The rows are grouped in 4 ways, from coarse to fine. Each group lies inside one group of the grouping before and may be the whole of it. The rows also spread widely along 15 directions, which tell nothing about the answers.
Some rows, each with its group in each grouping after it:
[ -4  -4  -9  10   2  10   6  -3   6  -9   3   0 -22   7  27   3   4  15
  11 -16 -12   1   7  11  11 -18   2  20   2  22   3  -7  -8  -8   7   6
 -30 -36  -2] | q689 Sabep Ropov zigok
[ 27 -17  76 -21  30  27  15  17 -18 -13   3 -31 -14  21 -53 -21  27  36
  21  20  31  -5 -54 -60  13  26  22 -14  13  -2  61 -11  -4   2 -16   4
   9   9 -43] | q475 Pubav vefo miv
[  5  -6  15  -2  17   4  28  15  14  -7   4  13  -9   0 -23 -24  12  12
  34  -6   4  24  18 -24  23  -2  -5  11   5  22   4 -11 -34  -8   4  22
 -24  18 -18] | q475 lem Zabit gudu
[ -7  -5  12  29 -56 -12 -25 -33  42  -5 -14 -27   4   8  -3   6 -58 -40
 -74 -12 -17  -6 -21  30  -2   2  28 -11  -2 -57  -1  43   4  -5 -29 -13
  20  11  24] | q689 Sabep Ropov faka
[  7 -11 -16 -18   2  16 -21  -2 -20 -11  14 -14   0   9  10   9  32  22
   6   8   0 -28  -8  -5   0  -9  26   3   4  16  20  -6  -7  -5  -8  -1
  23 -26  -5] | q475 vurof Sipus sute
[ 14   0  35  -4  18  -9  23  -4  31 -17 -38  -6 -14  23  12  -4  -3 -21
   8 -14  -2 -16 -77  -3 -19   5   0 -33  43   6  14  40  49 -16   8  17
 -17  29 -28] | q475 lem dekuf ded
[ -6   7  25  47  35  -4 -15  -4  62  33 -60  19  -6  -9  10 -25 -77 -28
 -34  48 -30  45 -11 -14  56   5  19  -7  14 -24 -54  15  81   0  10 -25
   4   3 -13] | q475 gumi goso Gamim
[ 27 -14  56  49  29   7  65 -24  17 -53 -10 -19 -55   3   4 -31 -28  -2
  31  -4 -19  25 -23 -39  10  10  11  14  35 -17  16 -30  74 -25 -18 -13
 -31   5  -8] | q475 Pubav resom ful
[-35  -2 -79  13 -40  11  12 -44  27  17 -11  14 -23   6   8  -3 -58 -12
 -36  28 -48  66  29  42  46  21   3  42 -39 -43 -57   8   5 -19  19  11
 -51 -47 -38] | q475 gumi duf Movav
[ 13 -12  -1 -24  18 -30  -5   9 -38 -23  25  -9  -6 -11 -52  -9   6 -27
 -15  25 -15  -7   6 -36  25  23   8 -20  10  35   0  16 -16  -9  12 -35
  38  18   4] | q475 Pubav letop vefa
[-15  -3   8  10  11 -18   2  -8 -22 -31  19 -14 -51  35 -18   5 -34 -30
 -10 -34   2 -13 -11   7 -10  12 -21   0   0  14  53  11  16  -7  -4 -27
 -31 -26 -13] | q689 Sabep mel nopu
[ 32 -12 -31  11 -19  -3  51 -49 -30 -26   7 -33 -44 -20 -14  -9  -8   0
  11   9 -40 -13 -48  21 -26  10   9 -15  20 -43 -19   7  23 -25  18   2
 -15  22  26] | q475 lem Zabit vafef
[ 14  -4  13 -13   3  -2  25  11  22   2 -13  -1  -4   7  13  -9   9   0
   3   0 -14  18  -4 -10  22   6  21  10  14  12  -8   5  -1  -7   3  24
 -29   0 -32] | q475 gumi Gom Mamu
[  6 -27  19  48 -62  21  18  -1  39   5  -8  -6  23  47 -61  -9  15  58
 -19   8  25   1 -14  39  20  25  -9  33  -7 -43 -42 -37 -20 -23  21  -5
 -40  68  67] | q475 Pubav letop sok
[ -7  -9   8   7 -15   2 -15  14  28 -11  14   0   5  20  33  14  29  13
   2 -21 -10 -14  19  15  15 -27  14  28   3  42  16 -18  -5  -1 -15   4
 -15 -21  15] | q689 Sabep mel Muk
[ 35  -3 -18  22 -43  37 -40 -20 -35 -56   3 -29   2 -37  38  33  26  39
 -36  12 -10 -38 -16   1   5 -13  26  12  -2  39 -46   2 -52 -21  63 -58
  45 -62  68] | q689 kida ruluf luvo
[  3   7  15  26  -5  41 -33 -19   2 -36 -18 -15 -21   8  23  17   1  25
  -8  -4   9  -9 -19  -7  -8 -11  17  15   0   0  12 -10   4  -6   9 -15
  11 -54  -4] | q689 divuk Rima fezuk
[ 22  24   5  16  34   3 -13   1  29 -12 -17  12   7 -48  46 -16  15   9
  26  -8 -15 -13  12 -22  -8 -59  26 -23  34  18 -13   1 -15   1  11  23
  31  17  36] | q475 Pubav vefo pas
[ 11  -4  -7  27  -6  39 -26 -19  34  11 -37  -6  10 -19  51  -6 -25  23
 -10  17  -9  -5 -12  -2  12 -24  47  -1   6 -26 -34  19   3  -4   3  -8
  36 -37   8] | q689 kida ruluf Kiga
[-20   8 -40  -3   6  -6  34 -19   2   6   0  17 -29   7 -31 -14 -22  -6
  17  -7 -12  22  -7  25   1   7 -36  -9  -2  -9  -6  15  -7 -16  31  34
 -51  15 -20] | q475 gumi goso Lonu
[-18 -22   9   5  -3  24 -44 -10  17 -19  -7 -15  17  26 -19  14  14  15
 -21  59 -12 -23 -50 -18  26   4  19  -4  -2   8  18  -3  62 -10 -15 -32
  58 -11  -9] | q475 Pubav vefo pas
[  4   8  14 -17  11  19   7   2 -11 -48  14  -8 -28  -2  30   6  14   8
  21 -44  20  -4   9 -33  -6 -17   5  14   2  48  55   4 -58  -9   0  16
 -22 -58 -37] | q475 gumi duf Movav
[ 33  12  66   9   3  -2  -4   7 -10 -35  -1 -17  -9  -4 -44  10  49  17
 -16  18  -2   9 -34 -19  23  12  -6  -5   9  39   5 -32  -8   1  45   0
 -17  27  19] | q475 Pubav resom ful
[ 23  12  29  49  -7   5  13 -33   0 -28 -22 -15 -31  14 -31 -10  -9  -3
   8 -21   6  -2 -12   5 -43   4  16 -11  23 -74  -3 -13  28 -10  -1   4
 -14  39  31] | q689 Sabep mel Muk
[ -5 -38  46  -3 -42   4  -5  -7  35  11 -16 -39  10  77 -33  10   2   5
 -51  41  -8   6 -59  13  36  47  37  23  -7 -38  23  -5  76  -4 -40 -11
  -7  11 -39] | q475 Pubav resom ful
[-11 -16 -12 -10 -15   4  -6   5   9  42  15 -14  -7  31 -18  -3  -8  27
 -12  -4  12 -15 -18  42  14  -2   1   5 -14 -18  28   3 -25  14  -9  11
 -30   5  -2] | q475 lem dekuf ded
[-47  -1 -43 -14 -15  -8 -19 -10  55   6  -6  17  13   9  45  13 -24 -33
 -21   1 -44  10  -4  33  29 -21  -8   4 -12  38  -1  47  17  -9  -2  24
  -7 -33 -41] | q689 kida ruluf luvo
[-14  -7 -25  24   1 -12 -18  -2  16  -9  -6   5 -11  26  23  10 -10  -7
  -8  -1 -13  -8  29  14  12 -10  13  29   3   9 -19 -20  43  -8  -4 -36
  -8 -17  17] | q475 gumi duf Movav
[-10  -9   5  38 -34  -3   9  -7  17  -1  26  -5 -14 -10 -64  -7 -14   8
 -33  37 -39  47  14  23  64  25 -25  27 -28   8 -37 -38  -7  -4  27 -13
 -33  24  36] | q689 divuk Rima fezuk
[-19 -24 -27  42 -50   6  26 -28  23 -38  26  -1   2  16 -61 -13 -14  10
   7 -15   6 -13  16  16 -12  -1 -16   7  -1 -42  -7 -15 -16 -36 -13 -12
   9  62  66] | q475 gumi goso Lonu
[ -5   1   9  20   8  -5  33 -11  14  35   8 -20 -57  -3  -1 -19 -70   4
 -15 -10 -23  16 -45  50  24   6 -37  -7  -7  -6  19  11   4  15  19  13
 -79 -12   1] | q689 divuk Rima fezuk
[-10  -2 -19   1 -23 -15  -5 -14   5 -34  22  -4  -7  13 -15   4   6 -13
 -14 -10 -15   5  34   8   7  -6  10  24 -10  -1   8 -10 -10 -11 -11   0
  -7   5   5] | q475 Pubav vefo miv
[ 18 -15 -15  -2 -23  13  20 -11 -25 -11   9 -17 -20  10  -8  -4   6  17
   0 -17   3  -4   4   3  -5  12  20  12  -1 -18  -7   4 -43 -16   7  -2
 -16 -19   3] | q689 Sabep Ropov faka
[-11  -3  11  25   5   9  13   2  46  -9 -23  29   7   9 -26 -25 -18  -2
  -1  15  -4  53  28 -23  46  15  -3  21  -1   0 -37  -6  -6 -23  14   7
 -15  19 -18] | q475 Pubav letop vefa
[ 28  13 -27  20  21  14 -14  -1   0  16 -25  14 -12 -36  64 -10  -3  17
   8   0 -20  16  47  -5  20 -32  44  18   9   4 -62  -8 -24   1  29  -4
  -1 -50  16] | q689 Sabep Ropov faka
[  8  10 -15  -9 -19  16 -20 -24 -12  11  10 -23 -12 -22  11  -2 -17   7
 -21  -7  -6   8  18  13   0 -15  35  -1 -21 -33  15  18 -59  16  -4  22
   5 -36 -14] | q689 kida ruluf luvo
[ 10 -11  -4 -42 -23   0  21  -5 -36 -56  13 -13 -12  10 -45  -3  -1 -29
 -11 -25  20  15   8 -48  -3  41  14   0  -6   7  22  50 -89 -30   3   0
  14 -14 -58] | q475 lem Zabit vafef
[ 14  21  28  -9  18 -24 -24  17  10   8  -5  -5 -15 -10  26   6   1 -25
 -23 -12 -21  19  24   0  24 -15  22   6   3  36   4   0  -9  24   4  11
 -19 -19 -17] | q689 divuk Rima fezuk

New rows, each followed by its group in each grouping:
[  2   9  13   0  61  -6  26  23   1  31 -22  21 -35  19 -21 -29 -24  10
  35 -24  28   6 -24   0   1   5 -34 -23  20  10  12  15 -13   5  37  16
 -58  20 -28] | q475 lem dekuf ded
[  6   5   5   5  16  18   7  -4  -2 -44   5  -2 -23  -6  29  -3   0  11
  28 -40  18 -13  15 -31 -17 -27  13   8  15  19  37   0 -33 -11  -7   6
  -2 -35 -10] | q475 gumi Gom Mamu
[-11   6 -51  11  -3  18  -7  -9  30  -7 -23  35   9  -5  48  -1  18   8
  24 -10 -21  20  50   3   8 -32  20  27   3   9 -50  -3 -12 -20  13  25
  -4 -29  -9] | q689 Sabep Ropov faka
[-25  22 -36  -4  -8 -14 -77 -19 -19 -10  -2   1   0  25 -32  39  21 -14
 -37  17  -7 -17  12  25 -14  -7  10  -2 -16  -8   9  -7  27  12  13 -15
  23  -5   3] | q475 gumi Gom Mamu
[ 27 -16   7  -6  22  -9  30   0 -22 -18  -2 -15 -25   1 -10 -24 -22 -11
   4   1  -3  -3 -11 -37   9  23  22 -13  24  -1  -5  21  -2 -18   7 -28
  12  -1 -13] | q475 Pubav resom ful
[-15 -21  -1  -9   4 -21  26   4  -5  -3  27 -12 -26  16 -26 -19 -50 -29
  -8 -23  -2  -5  -1  -1  13  17 -14 -11  -2  11  37  40 -18  -7 -16 -16
 -13  -1 -22] | q689 kida ruluf luvo
[-22  12 -48  10 -58   1 -18 -55   9 -57  35  -9   2 -31 -30   8  -3 -20
 -29   0 -33   7  22  14 -11 -23   0  -5 -23 -26   7  14 -48 -21  -5  24
  33  14  27] | q475 Pubav vefo pas
[-24  -2 -29  32 -21 -12  -5 -22  21 -11  15   8  -9 -11 -17  -3 -30 -21
 -24   5 -38  18  27  21  25 -11 -12  10 -13  -1 -22   1  -4 -11   4 -10
  -2   5  30] | q689 Sabep Ropov zigok
[  2   0  17  -4   0  26  -9   3  24 -29 -16   7  19  18  15  21  84  34
  36   2  -6 -22 -31  -5 -13 -29   8   1  24  42   5 -17  17 -16  10  36
   5   5  -3] | q689 Sabep Ropov zigok
[ 24   4   0   6  42 -13   6   3 -33 -10   7  -3 -32  -7 -17 -17   0   4
  34 -27  20 -28  10 -16 -30 -16   7 -24  28  -6  16  -4 -16   2   8 -17
   7  23  25] | q475 lem dekuf ded
[  8  12 -19   8  22 -21   9  -5   2 -36  -2  16 -15  -9  15  -5  14 -22
  28 -26 -13  -2  45 -18 -20 -26  19   3  27   9  -9  -7  10 -12  -3   5
   2  15   8] | q475 gumi Gom Mamu
[  9   1  28  17   5  20  17  17   2 -54 -18  12 -12  10 -19  -5 -14   7
  -1 -30  39   8  -9 -43   9  23 -22   5  13  39  -8  21 -60 -31  51 -24
 -21 -13  -9] | q475 gumi Gom Mamu
[-16 -23   0   2  -6   6 -20  12  -8 -28   6  -4  -6  53 -16   8 -10   9
 -20  -9  29  -9  15 -15  25  23   3  32 -12  24  17  -1 -12 -16   1 -50
   2 -35 -16] | q475 Pubav resom ful
[-21 -34 -13 -33  10 -19   5  20  18  40  14  -7  -2  49  12  -4   1 -11
   8   4 -20 -25 -18  18  17   0  19  -1   8  16  36  20  46   4 -47   7
  -9  -8 -38] | q689 Sabep mel Muk
[ 44 -19  37  38  -4  10  62  10  -7   4  10 -22 -35 -25 -16 -29 -27  35
   3  -9  -5 -12 -50   9  22  14 -23 -13  23  14 -28   0 -45 -14  54 -23
 -49  20  69] | q689 Sabep mel Muk
[-17  -3 -43 -46  16  -3  -2 -36 -29  17 -14 -23 -34  27  -4   6 -32 -28
  -4  10 -18 -22 -75  26 -31  20   8 -47   4 -33  39  71  49  -1  -5  19
   1 -31 -82] | q689 kida ruluf Kiga
[ 11   6  -7 -45  18   0  -1   7   3  25  -5  -2  -4  -9  19 -10  17  -5
  10   5 -15  20   8 -12  15 -14  41  -1   0   5  19  17 -29  13 -16  50
  -4 -18 -62] | q475 lem Zabit vafef
[-31 -29 -23 -13 -13  -4 -36   9  20   7 -14  11  38  53 -38   7  12  -9
 -16  37   5 -19   4 -12  18  17  26   2   1  -8 -13  12  42 -17 -26 -30
  54  20 -17] | q475 gumi goso Gamim
[ 28 -24   4   7   5   5  41  10 -22 -10  -9  -6 -18   8 -46 -26 -19   5
  11   3  10   4  -9 -29  10  46   4  -9  20 -11 -42  17 -24 -27  29 -33
   2  22   4] | q689 divuk Rima fezuk
[ 39 -23  64  20 -11   4  19  -5  22  59 -39 -50 -16  36 -12 -25 -48  10
 -34   1  13 -16 -72  20  -6  30  52 -20  23 -96   8  21  40  14 -35  -5
 -18  31   4] | q689 Sabep Ropov faka
[ 40   0   2 -46  -7  36   7   6   5  21 -31  -5  25  -2  28  10  89  46
  13  47 -24  15 -47  -2  24   5  50   6  11  18 -40  -6  -1  -6  32  65
 -11 -14 -49] | q475 vurof Sipus sute
[  5   7   1  23  35   3 -58   5   6  18 -36   9  13 -20 -16 -11 -41  -1
 -39  52   0 -13 -32 -23  32   3   8 -39  14   7 -46  34  11  -2  47 -57
  62   2  28] | q475 Pubav letop sok
[ -6  -1  38   9 -30  29 -27   0  12 -58  -5  -5  21  30 -61  12  31  19
 -17  -2  41 -10 -24 -30  -2  15  -9  -4  -6  10  25   5 -47 -22  15  -4
  27  23   2] | q475 Pubav vefo pas
[-23  22 -10   6 -14   8 -31 -27  31  32 -31   0  -5  23  -4   8 -32  -5
 -28 -16   6  -2 -39  49 -24 -12  -3 -25  -8 -53  16  40  -2  10   5  42
 -23   4 -19] | q689 Sabep Ropov faka
[ 20   8  33  14   5  -8  25   0  42   3 -28  -2  -4 -12  26 -17 -16 -12
   3 -20 -14   7 -22   6   0 -13   9 -18  27   1 -15  28   0  -4  13  25
 -22  25   2] | q689 kida ruluf luvo
[ 10   5  -2 -38 -13 -40  28   6  -9   0  11  -2  -5  14 -36  -4  20 -41
  -4 -29 -14   2  -1  14 -15  16   0 -25  11   5   6  37 -38  -6   6  42
 -30  45 -20] | q689 Sabep mel Muk
[ 23  17   8 -12 -21 -31  13 -16  31   4 -39  -4   0   9   6   5   7 -40
 -34  -1 -34  26 -25  28  -1  14  26 -10  20 -24 -40  30  24  -5  20  37
 -37  41 -24] | q475 lem dekuf ded
[  0 -14  39   0   4   8   1  13  30   7   7 -17   1  17   5  -3   5  26
  -5   9  -2 -18 -45   2  30 -10   0  -2   6  32  38  -2   8   6  -8   7
  -9   2   2] | q475 Pubav resom ful
[  7  13  96  19  10  19 -11   8  49 -47 -36   0   8   8 -13  10  25  -5
 -11  12   0  27 -47 -41  29   6  -7  -5  14  50  18   1  25  -8  21  14
  -5   6 -35] | q689 kida ruluf luvo
[ 31  21  22  12  14  10  -8  -2  14 -18 -24  -2  -9 -38  58   7  15   7
  -2  -2 -26   5 -11  -5  14 -30  18  -3  18  44 -27   4  -7   1  44  10
  -7 -31  10] | q689 kida ruluf luvo
[  1 -16  31  40 -26  55  37 -31  47 -38   5  -8 -10   2 -19 -27   4  43
  38  -7  12  29   6 -25   2 -15  20  26  -3 -54  31 -37 -25 -21 -42  42
  -9  14  -7] | q475 lem dekuf ded
[  5  -6  14  -2  -6 -19  19   2  30 -23 -10   0   4  31   4   0  28 -14
  19 -25  -2 -12   4  -3 -21  -7  21   3  27  -2   7  -3  27 -16 -25  18
 -13  40  -4] | q475 gumi duf Movav
[ -3  28  11 -13  23  -2 -56  15   6 -21 -24  17  12  -4  10  14   5 -11
 -24 -11  19 -10  -6 -23   7 -15  -5 -23   6  55   3  38 -48   0  46  -5
  26 -20 -13] | q475 Pubav resom ful
[ 41 -10  11  -5 -16  -7  34   0 -33 -75  13 -21 -18  -3   3   3  23  -8
  11 -47  18 -29   5 -38 -28   9  22   2  29  27   0  10 -53 -35  11 -26
   8   2  25] | q475 gumi duf Movav
[ 14 -28  60  -6 -16  29   5  10   8 -13  -9 -30  -4  29 -11   1   2  14
 -27  24   5  22 -29 -31  50  41  34  27 -11  15  17   1   3  -7 -12 -17
  -7 -44 -57] | q689 kida ruluf Kiga
[ -6 -22 -48   4  11  10  21   9 -12   2  14   6 -18  12  27 -14 -19  25
  34 -33  13 -28  27  11  -1 -13  -6  12   4  18  -8  12 -37 -17  14 -23
 -14 -30  13] | q689 kida ruluf luvo
[ 13 -23  -9 -24   0 -23   2  16 -19 -12   3  -8   5   7 -33  -3  -4 -24
 -21  12  -3 -26 -31 -19  15  30   3 -29  18  34 -17  46 -20 -20  25 -42
  32  23   4] | q475 lem dekuf ded
[ -3  26  -7  10   7  23 -30  -9  21 -48 -46  28  20   9   7   1   7   2
  14 -43  48 -23  -3 -31 -48 -23   2 -30  24  -4  -6  47 -57 -26  32  15
  42  12  -3] | q475 Pubav resom ful
